Each new row is followed by what is left after taking away its nearest point in the smallest flat space through zero that holds the last named rows.
In the rows, 128 means zero.

q801 (4 x 16)
153  86  130  130  113  109  171  127  121  153  160  109  160  149  135  78
126  147  63  158  89  98  157  128  172  165  131  113  135  137  117  170
117  128  98  190  191  97  118  50  55  145  149  116  198  178  126  144
130  86  157  163  144  136  110  108  134  179  77  103  97  99  160  112
New rows:
117  178  144  144  137  136  103  164  157  82  130  152  100  101  127  129 -> 129  149  136  168  139  117  125  144  145  114  143  132  127  119  135  106
182  176  74  91  75  162  126  136  85  95  140  90  155  77  91  99 -> 178  160  82  120  94  163  110  113  79  122  112  77  145  67  106  101
164  99  81  74  81  91  180  154  95  118  118  146  180  104  119  79 -> 141  117  86  100  114  104  134  130  88  122  74  149  154  84  126  118
91  135  105  113  134  127  166  101  139  106  83  128  105  154  156  171 -> 102  115  122  102  134  128  177  105  129  104  95  126  113  158  160  141

q925 (4 x 16)
163  168  144  81  123  163  109  107  96  158  83  117  84  130  52  116
132  214  191  141  159  111  103  169  101  138  59  99  99  227  57  124
134  179  193  112  50  135  131  91  101  155  84  207  111  121  85  57
108  164  130  154  103  105  176  142  113  183  135  139  139  197  82  115
New rows:
143  119  135  136  94  107  111  126  130  136  136  152  127  196  147  163 -> 156  110  127  117  97  123  101  114  128  132  134  147  117  172  145  166
166  123  120  124  172  116  92  61  128  128  133  157  195  149  125  130 -> 164  128  121  127  170  114  96  63  126  134  132  157  195  158  119  129
116  151  131  49  125  157  134  145  63  122  157  108  87  161  102  100 -> 99  132  133  72  124  140  136  153  80  97  174  122  108  152  148  100
194  97  128  120  148  108  127  95  134  147  123  138  138  157  148  88 -> 193  99  128  124  154  105  126  100  135  146  123  133  139  164  148  92
115  131  118  77  207  115  145  177  102  86  128  130  97  131  119  134 -> 107  129  121  81  170  112  166  161  101  101  139  165  107  121  122  112
146  129  138  93  144  207  138  122  125  128  108  125  143  122  195  144 -> 135  144  143  109  135  193  156  131  121  146  111  131  150  153  182  138

q597 (4 x 16)
122  223  99  204  88  87  76  183  73  80  135  121  129  125  49  133
126  117  79  184  134  77  73  69  138  91  106  159  149  139  202  76
81  122  45  161  182  52  82  57  166  103  71  94  152  148  182  145
116  97  80  185  142  96  79  90  110  76  72  147  158  157  169  138
New rows:
135  149  97  152  155  81  175  149  148  104  128  180  101  153  130  94 -> 134  133  108  136  161  99  190  157  144  110  120  174  101  157  120  118
76  88  125  76  96  177  166  76  76  115  178  142  141  130  96  92 -> 60  111  97  95  104  147  147  69  80  104  168  125  145  132  91  98
116  149  152  182  89  87  179  159  128  89  173  90  111  152  119  77 -> 108  104  151  165  112  101  191  141  135  91  145  86  119  166  138  107
83  112  144  109  94  171  101  160  170  82  79  151  140  174  161  96 -> 74  143  141  100  96  160  106  170  181  95  93  129  131  164  139  99

q962 (4 x 16)
140  133  92  176  84  130  139  41  124  100  99  150  116  132  85  160
121  110  175  105  146  115  44  121  95  177  141  100  112  101  147  111
130  160  113  195  137  80  153  77  136  79  75  124  144  133  69  162
101  118  86  166  115  143  123  118  124  154  105  146  119  173  129  144
New rows:
148  79  137  143  171  93  101  106  129  116  111  106  130  175  104  175 -> 161  72  134  111  153  121  122  122  137  111  138  118  127  169  121  164
152  131  119  169  168  109  161  94  86  79  144  79  160  132  153  167 -> 146  113  114  150  156  136  146  107  80  108  162  87  148  140  178  157
177  102  119  168  180  165  179  179  84  150  85  76  163  159  85  97 -> 194  90  126  151  152  181  159  140  71  153  101  81  146  135  85  95
157  84  163  122  163  80  153  88  107  94  87  103  131  77  178  129 -> 139  71  128  129  149  110  163  105  111  117  87  123  124  114  196  132
147  181  127  165  165  171  174  91  175  122  98  119  121  174  107  102 -> 150  167  151  137  165  178  137  93  160  147  118  110  110  156  126  87
89  176  144  144  133  155  138  76  182  91  137  157  134  175  86  128 -> 86  165  166  118  144  159  109  96  172  116  155  146  129  165  108  112

q788 (4 x 16)
176  123  114  183  172  130  95  151  106  190  82  137  140  111  124  144
123  151  124  102  153  126  141  160  145  148  142  179  84  138  83  124
97  147  148  90  155  97  71  100  173  135  148  51  113  98  105  103
136  127  162  92  106  199  131  103  100  153  82  126  140  126  152  114
New rows:
129  133  107  141  195  149  115  106  123  98  124  107  133  105  120  132 -> 125  133  108  130  181  161  136  109  118  88  128  127  129  116  122  132
147  125  103  92  93  201  128  148  185  143  73  207  137  143  134  121 -> 136  118  90  119  103  146  98  136  208  120  100  153  150  128  137  124
125  142  72  165  162  129  116  132  114  128  134  133  117  117  119  165 -> 110  145  92  130  141  154  123  112  114  119  132  123  117  119  128  152

q679 (4 x 16)
164  117  167  108  141  134  99  124  119  124  111  148  158  115  130  103
59  149  161  94  130  130  167  123  110  172  114  121  159  114  126  87
158  143  89  93  204  166  146  152  147  153  195  111  132  137  117  152
77  132  153  71  89  174  108  132  153  184  84  93  133  128  180  151
New rows:
144  141  109  163  74  144  174  92  92  94  97  110  87  112  92  187 -> 158  145  136  119  111  168  169  97  89  119  102  114  121  101  93  167
125  129  91  136  204  147  142  127  132  136  132  150  94  73  93  149 -> 111  120  116  136  165  144  122  118  131  135  92  152  95  69  111  145
109  167  154  177  96  71  166  105  147  112  176  129  143  185  97  151 -> 135  160  178  135  107  104  132  110  159  131  163  126  163  180  119  156
130  200  101  86  47  133  202  144  127  101  103  110  107  156  145  190 -> 175  193  130  77  82  128  189  141  110  88  108  138  139  143  128  155

q323 (4 x 16)
133  182  146  123  127  199  172  116  171  108  129  101  133  80  171  66
15  151  80  163  113  152  60  154  124  141  161  146  170  111  125  131
109  125  101  137  48  160  96  109  154  120  108  47  101  130  129  151
107  48  126  109  107  144  111  133  153  159  121  160  151  127  122  148
New rows:
131  135  116  165  110  135  138  49  135  125  136  114  114  65  174  152 -> 131  119  118  164  130  111  134  58  119  134  141  144  122  76  163  162
104  73  134  131  70  135  118  121  56  139  144  136  109  200  126  128 -> 112  110  148  130  91  158  147  120  66  128  151  139  115  178  146  92
118  49  138  177  137  107  134  73  109  149  151  111  207  124  55  105 -> 129  91  141  184  135  117  148  65  111  131  150  81  193  116  66  88
68  130  114  155  189  116  131  117  137  142  103  90  139  171  116  121 -> 88  114  126  142  186  125  147  110  150  143  94  88  135  168  121  117

q884 (4 x 16)
98  117  144  114  43  142  126  127  130  118  155  168  138  111  127  144
134  89  122  172  140  139  97  107  166  121  103  62  59  91  156  101
112  116  98  130  142  88  140  104  154  129  152  152  102  82  157  133
158  165  201  137  161  100  136  105  129  146  200  149  135  97  160  89
New rows:
128  78  139  74  85  94  178  152  131  128  174  175  123  154  96  132 -> 149  72  143  99  123  103  162  149  139  130  150  124  97  157  102  110
108  117  103  133  79  75  180  173  133  124  170  133  77  135  142  158 -> 134  130  131  143  103  92  171  181  121  129  158  102  83  159  134  139
99  90  178  104  175  173  163  179  169  104  123  86  100  140  93  171 -> 94  97  182  97  173  154  173  170  172  107  150  113  105  123  103  173

q466 (4 x 16)
94  154  91  152  73  167  90  124  97  156  70  163  173  137  131  174
133  127  83  161  128  102  125  149  56  164  66  124  136  89  210  108
143  120  154  126  53  130  167  167  146  118  147  63  112  118  192  112
148  135  138  181  79  138  69  127  176  163  122  72  199  147  200  144
New rows:
120  145  121  81  89  98  175  103  111  127  121  109  168  175  160  79 -> 118  147  118  82  114  98  159  88  115  129  122  125  176  182  138  85
157  120  146  89  119  151  94  127  106  179  125  118  150  123  161  97 -> 149  121  150  73  123  157  105  124  107  167  134  133  136  127  131  101
112  177  80  182  97  80  119  159  164  88  163  172  107  81  102  118 -> 118  176  82  189  100  76  112  158  170  92  164  164  114  82  112  116
90  90  142  155  148  83  92  160  115  85  80  96  138  132  120  86 -> 80  95  148  146  125  100  96  160  125  77  86  101  137  142  101  100
167  86  113  99  99  114  126  131  73  144  165  156  86  86  104  160 -> 176  88  121  117  99  116  97  122  101  155  171  140  114  99  116  166
119  182  175  81  158  132  130  140  164  118  154  111  159  111  169  91 -> 101  191  155  80  151  143  127  139  136  124  128  139  161  108  157  104

q611 (4 x 16)
171  85  165  128  123  66  185  152  155  141  133  165  106  134  185  128
175  79  128  153  148  109  160  155  175  134  88  93  134  169  141  115
135  39  112  142  135  95  124  165  193  159  100  104  118  159  175  149
90  76  191  169  80  192  155  140  148  139  67  104  162  130  151  79
New rows:
130  140  123  129  114  123  145  111  86  129  116  133  138  129  127  148 -> 129  124  118  132  116  121  141  117  98  134  109  125  138  136  133  152
94  122  123  123  125  123  132  114  146  81  129  129  110  134  120  102 -> 100  120  121  122  128  115  134  116  149  82  131  130  107  136  123  105
114  191  118  150  164  109  186  117  98  103  129  131  109  169  180  102 -> 80  165  104  152  155  123  155  122  111  117  122  118  110  168  188  116

q729 (4 x 16)
119  88  196  124  176  91  101  116  111  131  121  120  172  175  137  141
196  102  111  124  138  128  111  104  134  75  142  107  116  164  85  159
128  153  114  152  156  111  118  169  150  115  124  133  129  64  165  153
138  106  151  227  130  113  150  53  159  141  127  141  110  119  101  162
New rows:
147  106  109  84  156  152  154  158  76  78  111  74  91  112  88  92 -> 118  102  140  134  166  135  165  137  87  107  102  89  98  94  102  99
139  171  111  109  113  94  165  84  140  116  107  111  95  182  144  75 -> 139  173  120  123  140  76  153  100  148  109  104  111  105  160  164  93
79  180  92  141  146  141  114  138  166  142  145  74  140  125  111  149 -> 82  166  105  136  147  139  112  124  159  143  146  70  146  150  101  147
163  111  86  180  101  120  92  80  111  149  111  86  99  173  154  148 -> 139  126  88  156  107  118  86  116  103  159  106  89  112  157  183  135
152  147  174  86  132  86  174  105  115  148  161  106  81  151  97  105 -> 151  161  166  99  146  78  170  127  126  142  159  109  81  117  117  117

q839 (4 x 16)
126  91  203  99  74  77  109  159  136  105  51  136  150  128  161  156
62  152  219  108  134  98  218  102  135  88  141  160  136  138  105  195
102  85  183  117  73  124  162  133  147  155  68  181  105  146  125  134
130  73  129  82  96  130  185  124  152  133  111  109  139  135  129  135
New rows:
141  142  145  131  183  133  180  113  145  168  129  204  193  173  116  109 -> 165  134  135  123  178  120  144  129  141  157  116  178  211  164  136  104
167  139  102  113  132  142  162  127  94  159  128  187  134  104  107  122 -> 171  141  117  104  131  122  149  135  91  139  121  173  151  98  119  135
152  116  155  188  174  166  97  120  111  121  134  81  105  98  140  145 -> 143  92  169  171  154  167  130  117  123  128  120  89  102  105  136  151
131  59  120  142  127  141  153  126  161  104  199  127  165  107  92  107 -> 127  74  147  162  121  127  114  139  152  103  175  151  158  106  101  108
116  151  135  70  129  128  136  97  132  100  104  139  88  132  98  88 -> 126  154  128  72  132  124  117  103  128  95  104  129  94  128  105  85
96  147  131  167  107  158  186  110  148  165  97  131  115  176  122  136 -> 120  156  121  162  118  138  143  125  138  138  99  94  142  162  143  139

q289 (4 x 16)
91  156  94  112  78  138  101  113  82  88  50  116  104  128  91  123
151  137  162  111  142  126  100  42  97  139  88  127  158  130  60  32
105  111  110  136  149  126  170  149  115  81  112  194  121  132  74  179
150  187  96  75  149  146  154  157  134  66  118  134  80  105  99  100
New rows:
83  74  137  117  124  92  79  126  166  142  133  134  103  172  118  174 -> 107  103  135  89  140  99  83  124  172  128  135  127  90  161  107  136
75  178  162  114  174  144  120  131  114  97  113  94  80  166  159  86 -> 66  147  174  138  182  135  129  129  115  110  123  116  99  176  156  113
99  149  91  100  117  163  87  134  169  149  121  103  130  154  120  77 -> 92  124  96  117  134  156  108  142  172  147  133  136  141  160  108  108
117  148  169  90  150  146  116  77  111  88  73  97  151  173  156  99 -> 113  133  164  103  162  143  140  110  128  86  100  115  148  174  174  141
149  86  141  170  176  173  107  170  152  166  92  135  165  162  130  152 -> 153  118  125  145  167  182  101  173  146  144  73  120  143  153  123  129
76  140  139  152  118  141  181  162  152  134  96  104  91  165  161  112 -> 87  134  154  152  135  138  183  140  149  139  96  116  105  167  139  91

q245 (4 x 16)
140  145  149  154  114  156  95  64  141  175  108  123  167  43  141  103
72  147  160  106  57  190  59  120  35  139  160  162  142  170  127  173
136  197  200  141  106  184  66  60  138  146  153  192  201  122  191  158
145  92  156  100  111  175  99  128  108  189  108  179  188  119  120  154
New rows:
112  80  116  116  141  158  171  171  74  146  107  180  167  77  119  91 -> 101  131  123  137  145  144  170  153  89  103  135  172  149  94  149  89
112  145  174  139  94  89  95  84  166  114  133  143  158  102  98  150 -> 110  119  156  126  100  77  113  114  158  109  128  136  141  120  79  152
92  136  143  81  156  78  169  132  142  97  133  119  183  78  105  161 -> 78  142  146  81  141  88  155  127  123  98  139  118  181  80  104  165
175  178  132  160  180  127  183  84  107  130  176  142  148  143  174  130 -> 158  138  113  145  159  136  179  104  66  153  161  127  136  134  137  127
79  76  144  159  93  93  130  131  180  106  115  78  87  143  84  119 -> 93  86  173  153  91  116  112  118  188  121  118  116  125  149  104  138
140  172  136  110  108  165  174  157  94  138  146  121  116  108  169  156 -> 149  161  129  111  116  158  184  160  104  144  136  114  115  96  163  148

q855 (4 x 16)
180  143  128  88  165  148  94  160  186  152  105  173  97  113  142  131
122  109  77  99  109  94  177  140  172  95  83  122  144  199  163  111
134  102  153  128  90  98  108  78  78  132  79  185  89  65  96  94
126  135  140  125  110  137  124  150  165  98  121  63  145  174  200  138
New rows:
91  80  113  111  101  131  121  173  103  182  101  121  95  92  76  100 -> 91  89  115  110  105  143  119  190  125  174  110  90  106  115  105  111
134  154  114  102  107  82  83  141  162  112  123  101  165  81  78  89 -> 129  157  111  106  110  85  88  145  163  110  132  90  172  89  80  94
159  163  107  116  83  110  132  137  119  165  111  173  94  118  152  182 -> 141  165  106  131  79  112  143  136  107  158  131  147  111  130  152  189
139  152  165  73  109  114  139  73  76  151  152  121  158  146  138  83 -> 151  160  155  61  129  123  138  91  100  158  156  128  157  154  142  89
116  166  148  167  94  82  124  76  165  139  94  132  181  102  86  148 -> 126  175  143  158  110  93  121  94  189  143  99  129  183  113  97  156
101  82  153  117  180  142  86  78  96  107  168  87  117  166  140  101 -> 115  79  135  98  190  135  91  84  114  113  150  118  107  168  133  94

q417 (4 x 16)
118  109  214  148  178  132  124  145  168  128  64  160  172  97  109  135
89  115  174  76  167  154  34  116  155  154  128  146  221  168  161  106
116  135  123  103  141  99  133  148  165  114  132  120  204  89  132  119
176  116  101  155  167  132  124  145  108  130  114  49  153  79  168  89
New rows:
154  167  99  98  166  165  165  111  182  87  149  161  141  166  132  88 -> 166  160  109  117  175  174  168  111  173  90  134  155  124  162  132  87
130  132  123  180  119  135  129  96  87  162  109  178  92  144  99  121 -> 125  138  106  157  127  117  124  108  106  155  121  159  149  120  113  107
127  125  105  91  75  117  112  157  118  110  109  88  89  117  74  165 -> 126  115  128  90  99  129  86  157  123  119  94  85  115  118  86  155
119  161  165  145  166  108  85  164  143  120  177  103  155  162  93  180 -> 135  161  150  160  161  109  98  165  128  118  177  88  131  156  94  178
112  83  145  182  174  178  159  110  91  102  120  91  146  168  169  182 -> 94  98  125  157  152  154  175  114  109  90  143  105  165  164  158  191
128  107  180  175  135  173  178  164  111  130  178  119  99  74  181  148 -> 104  115  173  141  123  169  158  157  122  132  202  134  124  96  185  149

q126 (4 x 16)
162  82  83  135  123  129  164  146  121  105  128  152  111  87  145  110
174  118  91  115  157  78  134  56  134  101  129  155  93  104  198  106
137  156  110  92  115  93  144  185  91  147  124  78  130  145  144  115
164  119  179  106  119  121  96  129  136  123  101  148  165  110  187  150
New rows:
129  124  58  119  124  196  180  106  121  105  135  145  93  122  101  126 -> 136  151  109  91  118  180  145  111  120  119  117  131  125  137  135  146
134  125  124  106  161  147  152  122  154  125  151  129  137  105  148  137 -> 125  135  128  104  158  148  151  132  150  132  152  118  140  115  138  138
158  99  123  127  129  160  138  114  114  116  207  98  128  131  97  112 -> 167  108  145  113  128  150  122  112  114  119  198  96  142  134  120  120
70  133  105  108  160  84  129  97  117  130  122  160  149  174  182  126 -> 67  108  106  122  143  115  141  137  116  128  120  168  161  159  158  131
137  130  104  115  111  133  147  124  90  124  134  130  122  143  148  131 -> 128  130  122  123  111  147  135  115  100  125  133  138  130  146  138  140
